The rows come from 4 hidden closed curves, with some noise, and rows from the same curve form a group. Each curve winds through 8 dimensions. The rows are also pushed far along 4 directions, which tell nothing about the answers.
(in the rows, 128 means zero)
Some rows, each with its group after it:
[129  74 139  76 116  24 140  61 150 150 182 134 102 127 142 160  80 133
  74] | k_462
[147 142 132 172 153 182 165 174 156 155 162  72 133 113 145 114 122 114
 122] | k_154
[113 134  99 126  86  80 121 133  99 135 156 147  71 108 119 132 101  89
 115] | k_154
[105 119 163 116 118 124 122 108 121 105  95 132 138 157 140 146 116 112
 148] | k_154
[118 139 114 159 113 189 156 162 132 119 168 110 125 101 132 120 137  66
 144] | k_912
[162 122 157 153 126 145 148 108 169 109 122 109 131 114 159 125 131 105
 156] | k_462
[140  89 187 117 158 121 173  98 193 118 149  85 170 115 159 157 105 166
 118] | k_912
[106 137  68 110  91 101 111 136  79 123 145 166  88 146  97 123 125  88
 129] | k_912
[110  84 143  84  59  57  86  83  98  74 133 171 130 153 106 158 124  85
 149] | k_154
[ 88 157 125 165 114 119 143 136  88 117 148 152  91 110 110  88 130  58
 136] | k_462
[140 143 122 153 161 137 142 152 148 168 105 112 114 112 135 121 118 179
  88] | k_462
[147 154  91 129 133 119 117 152  94 141  73 156 130 156 104  98 148 136
 130] | k_154
[124 112 112 112 135  69 119 131 121 171 159 112 106 143 108 120 103 158
  80] | k_154
[ 93 129 107 155 121 148 130 127 100 118 106 182 116 130 105 121 155 100
 118] | k_462
[130 110 137 130  95  63 127 105 107 119 139 157 113 121 117 123 121  84
 130] | k_462
[133 137 142 139 122 155  97 161 111 130 108 114 156 122 119 125 146 137
 146] | k_302
[134 143 158 109 129  88 127 132 124 129  97 120 143 126 125 108 116 150
 118] | k_912
[100 157  79 168 129 132 138 161  97 176 138 141  66 107 108  96 122 105
  88] | k_302
[140 115 117 150 127 187 154  93 162 114 136 153 124 114 158 137 155  75
 138] | k_462
[129 140 103 161 119 176 132 115 131 142 162 133  82  88 160 131 136  62
 150] | k_462
[123 118 141 115 116 100  92 107 115 144 130 139 112 110 138 150 118 134
 117] | k_154
[126 121 166 116  97 116 133 103 140 107 131 130 135 108 143 120 126  86
 131] | k_912
[126 122 131 120  95 130  73 156  99 112  80 132 162 181  81 102 159 134
 134] | k_154
[137 105 168 110  96 191 134  93 164  71 134 122 170  98 172 167 148  72
 189] | k_912
[140 156 123 140 144 172 134 189 127 118  87  98 162 141 114 116 138 169
 144] | k_912
[ 98 148 119 120  99 110 132 111 102 121 141 166  90 112 132 116 121  64
 114] | k_154
[143 170 113 176 157 165 114 206  96 148 118 117 149 146  95  91 156 144
 123] | k_912
[129 130 150 152 159 140 163 125 140 162 159  95 117 106 170 141 101 104
 133] | k_154
[116 152 123 146 169  67 119 159  82 196 134 109  97 113 111 113  95 175
  99] | k_302
[118 179 117 142 167 110 135 181  96 168 142  93 105 112 120 104  97 165
 120] | k_462
[131 162 110 148 149 231 114 172 122 126 101 113 154 135 135 126 162 132
 159] | k_462
[115 118 103 100 121  66 132 101 116 159 164 128  82 142 126 120  94 115
 100] | k_302
[133 107 165 139 125 132 129 116 143 114 101 128 159 147 125 117 143 122
 125] | k_462
[131  97 166  94 117  97 122  80 134 102 153 136 157 133 141 147 127 107
 144] | k_302
[132 128 115 103 170  90 112 149 113 161 105 120 139 140 116 160 106 233
 101] | k_462
[106 127 125 105 123  90 105 122  74  93  64 192 165 175  78 117 156 144
 135] | k_302
[136 156  66 123 126 114  90 168  65 175  80 150 111 157  95  99 143 137
 123] | k_462
[121 106 139 103 127  81 133 115 153 143 122 101 116 151 123 131  92 173
  91] | k_912
[131 152 155 115 159 117 120 144 127 124 105 102 143 126 137 140 105 189
 134] | k_302
[124 121 151 130 119  95 143 112 134  98 109 145 135 137 118 121 124 124
 121] | k_302
[106 120 135 113 101 137 147  89 135  75 133 179 133 121 131 140 143  80
 130] | k_912
[127 117 135 106 147 164 109 138 147 115  82 118 174 166 118 145 145 200
 122] | k_302
[143  98 147 130 165 148 125 127 153 119  71 111 184 184 116 139 145 202
 133] | k_302
[154 112  99 149 111 188 120 119 139 151 149 132 118 111 157 140 155  65
 147] | k_462
[121  99 171 119 100 130 132  90 175  74 158 114 118 102 164 186  99 116
 146] | k_302
[152  90 185 109 123  65 148  98 163 102 170 106 152 103 148 168  96 144
 136] | k_912
[123 104 132  93 117  39 114 125 128 142 110 130 122 145  95 131  99 199
  77] | k_302
[123 141 113 114 112  47 116 134 113 131 150 150  78 114 112 140  90 158
  87] | k_912
[148 174  99 171 157 168 154 208 119 163 142  87 125 103 124 102 126 138
 129] | k_912
[130 132 129 119 131 163 107 114 129  87  59 159 150 151 131 150 151 156
 157] | k_302
[123 106 111 136 122  91 143 116 112 114 148 158 118 122 112 147 125 115
 131] | k_302
[143 127 130 192 134 234 157 152 158 118 173 126 154  83 143 122 177  65
 135] | k_154
[166 124 145 146 149 184 161 125 172 127 147  92 159 126 162 120 142 100
 146] | k_462
[132 131 122 105 115 146 137 113 137  70  95 169 154 149 124 140 150 128
 145] | k_912
[105 105 139 115 113 118 112  86 124 135 139 152 116 123 136 137 130 102
 114] | k_912
[150 170 121 178 145 170 135 177 107 149 101 130 134 100 131 105 150 111
 144] | k_154
[165 138 123 131 111 162  82 143 102 103  65 159 174 146 115 121 182 121
 174] | k_154
[ 86 148 107 162 111 142 122 131  73 146 116 181  93 118 114 102 147  53
 116] | k_154
[185 122 130 124 153 175 132 145 168 117 142 103 185 131 138 137 158 163
 140] | k_154
[114 110 140 133 124 185 117 122 132  80 117 149 164 133 127 167 157 125
 160] | k_302

New rows, each followed by its group:
[158 126 185 128 160 125 140 135 167 142 102  78 166 100 156 140 112 191
 130] | k_912
[160 128 130 118 149  90 139 133 154 139 100 121 134 137 123 127 114 198
  94] | k_154
[131 167 103 132 135  97  98 161  65 191  98 141 113 127 106  82 136 124
 103] | k_462
[143 139 100 150 186 172 133 165 125 178 123 118 141 111 136 150 137 189
 114] | k_462
[105 164 113 115  98 115  71 156  42 137  87 154 132 164  92  83 151  81
 148] | k_154
[152 134 144 134 167 180 165 120 171 109 116 132 168 109 160 144 146 154
 134] | k_912
[146 133 123 167 125 129 140 142 110 145 141 136 121 102 127 110 141  80
 142] | k_462
[118 120 129  97  57 125  89 106 106  72 153 166 125 119 126 147 142  51
 159] | k_154
[134 167 105 152 181 121 174 186 108 176 116 105 135 116 109  85 121 164
 105] | k_912
[147  73 137 115 103 113 120  83 169 132 140 132 118 121 154 175 118 125
 112] | k_462
[152  91 169 137 134 135 154  91 181 117 143  91 146 147 157 132 120 109
 138] | k_302
[117 109 162 120 128 169 132  85 155 100 115 151 157 119 152 146 152 114
 130] | k_912
[129  88 170 108 111 160 125  93 157  88 136 118 186 164 134 129 156  91
 147] | k_302
[ 93 144 108 103 109  92 118 125  81  84 104 162 121 175  90 112 126 115
 149] | k_462
[116 103 159 128 149  79 178 103 147 118 202 108 129 116 140 145  92 117
 115] | k_302
[151 117 136 143 123 144 140  94 141 114 156 162 134 100 153 141 153  76
 143] | k_912
[155  88 179 122 143 101 119 115 171 144 149  81 157 129 140 147 111 177
 106] | k_154
[137 131 124 130 127 159 160  93 157 147 182 129 102  69 180 133 125  64
 126] | k_912
[ 91 112 142  74 137  43 142 118 113 140 172 103 124 132 117 143  72 165
  99] | k_912
[120 159 125 160 147 228 117 162 114 131  96 106 159 164 127  85 170  90
 157] | k_302
[152 144 110 150 121 158 131 157 128 153 205 104 111  71 151 134 128  78
 140] | k_154
[129 136 126 169 131 174 127 151 112 138  85 143 151 145 109  88 170  97
 126] | k_462
[128 143  99 128 164 118 121 153 117 153 139 130 121 154 110 127 122 182
  93] | k_912
[136 129 109 146 145 124 146 169 113 162 142 126 140 118 110 123 131 138
  94] | k_462
[137 128 145 122 115 192 140 119 147 109 146 111 153  91 167 144 142  73
 175] | k_912
[142 145 130 134 164  83 159 148 117 160 126 110 128 137 126 110 103 150
 113] | k_154
[110 134 120 114 103  73 130 132  87 107 102 163 128 170  86  95 129  99
 120] | k_154
[ 93 127 119 147 110 141 165 129 108 133 173 139 118 107 120  97 137  38
 122] | k_912
[101  99 163 115  73 119 104 110 119  92 111 136 139 129 118 136 132  87
 147] | k_912
[ 95 107 176  91  95  47  87 100 104 116 132 136 119 128 123 158  91 137
 117] | k_154
[172 137 116 153 132 127 129 139 123 163 168 125 121  78 146 125 138  99
 135] | k_154
[123 124 149  74 122  97 111 122 140 121 118  93 142 158 131 136  99 169
 123] | k_912
[120 114 108 160 141 169 139 138 121 141 130 130 139 150 113 113 155 104
 130] | k_302
[ 95 151 115  98 150  66 141 174  88 153 122 103 126 144  89 111  87 189
  99] | k_912
[145  84 169 130 109 134 157  97 188  76 159 128 160 123 141 152 135 108
 122] | k_154
[123 157  83 109 128  80 131 168  95 159 137 116  99 157  96  91 103 141
  94] | k_154
[167 140 111 169 147 191 155 145 159 146 134 123 134 107 146 110 158 109
 123] | k_154
[135 108 136 148 157 143 134 125 140 156 162  97 129 117 147 151 118 136
 135] | k_302
[146 127 179 111 163 130 108 119 133 100  55 141 200 151 133 149 149 201
 142] | k_154
[137 173 126 166 165 190 140 170 126 150 140  97 124  90 152 125 128 128
 144] | k_302
[117 139 152 118  94  94 109 125 106  95  94 159 132 131 113 119 130 111
 127] | k_154
[142 142  87 145 132 156 132 179 113 131  80 132 142 164  95 109 148 147
 126] | k_462
[123 111 115 136  84 123 142 103 144 108 162 159 100 113 127 121 136  59
 107] | k_154
[132  93 138  84  68  96 112  91 136  77 168 145 142 152 117 134 135  73
 136] | k_154
[169 116 139 134 166 133 143 121 142 160 155 104 158 111 152 134 135 140
 139] | k_302
[113  78 155  88  47  79  83 100 132  74 147 135 132 156 104 149 119  97
 128] | k_154
[148 173 102 130 143 141 117 155  93 156 153 136 124  90 139 118 140 112
 138] | k_154
[146 148 110 161 136 110 136 151  89 162 126 144 120 112 116  94 140  96
 134] | k_462
[154 129 161 127 136 165 153 123 172  97 168 104 161 115 159 141 132 110
 142] | k_912
[160 106 120 152 118 181 131 104 163 141 158 124 118 106 166 144 148  77
 146] | k_912
[168 121 174 136 148 133 125 144 148  98 105 111 189 135 131 145 139 174
 153] | k_912
[102  87 159  77  68 111  87  79 150  77 159 141 133 141 127 156 124 101
 114] | k_154
[139  86 161 116 105 114 129  98 158 120 154 133 143 107 147 162 124 108
 107] | k_462
[156 135 123 124 139 184 103 132 121 114  56 140 171 170 137 135 167 137
 176] | k_154
[142 125 139 109 161 138 115 131 141 151 131  93 145 139 149 156 114 180
 131] | k_154
[ 81 130 133 153 101 104 140 107 101 100 140 173  93 117 107 108 128  64
 124] | k_462
[139 119 128 130 161  92 142 136 130 153 101 124 135 114 125 147 111 201
 115] | k_912
[157  67 203 122 122 155 111  83 196  97 128  99 189 139 157 165 144 143
 137] | k_154
[ 92 176  62 142 101 165 103 177  63 124  79 181 101 150  80  87 162  95
 124] | k_912
[108  87 146 106  60 120 103  96 121  80 121 177 146 141 114 147 150  64
 121] | k_462
[116  90 153 117 146 116 129 111 162 144 154  96 133 132 140 166 100 173
  96] | k_462
[103  99 159 139 116 159 154 108 163  87 160 140 140 106 142 163 129 103
 114] | k_462
[ 88 120 122 112  94 107 139 103 108  74 154 161 114 148 111 130 123  70
 145] | k_462
[163 139 137 144 153 185 114 139 151 167 115  86 142 127 162 123 140 136
 137] | k_154
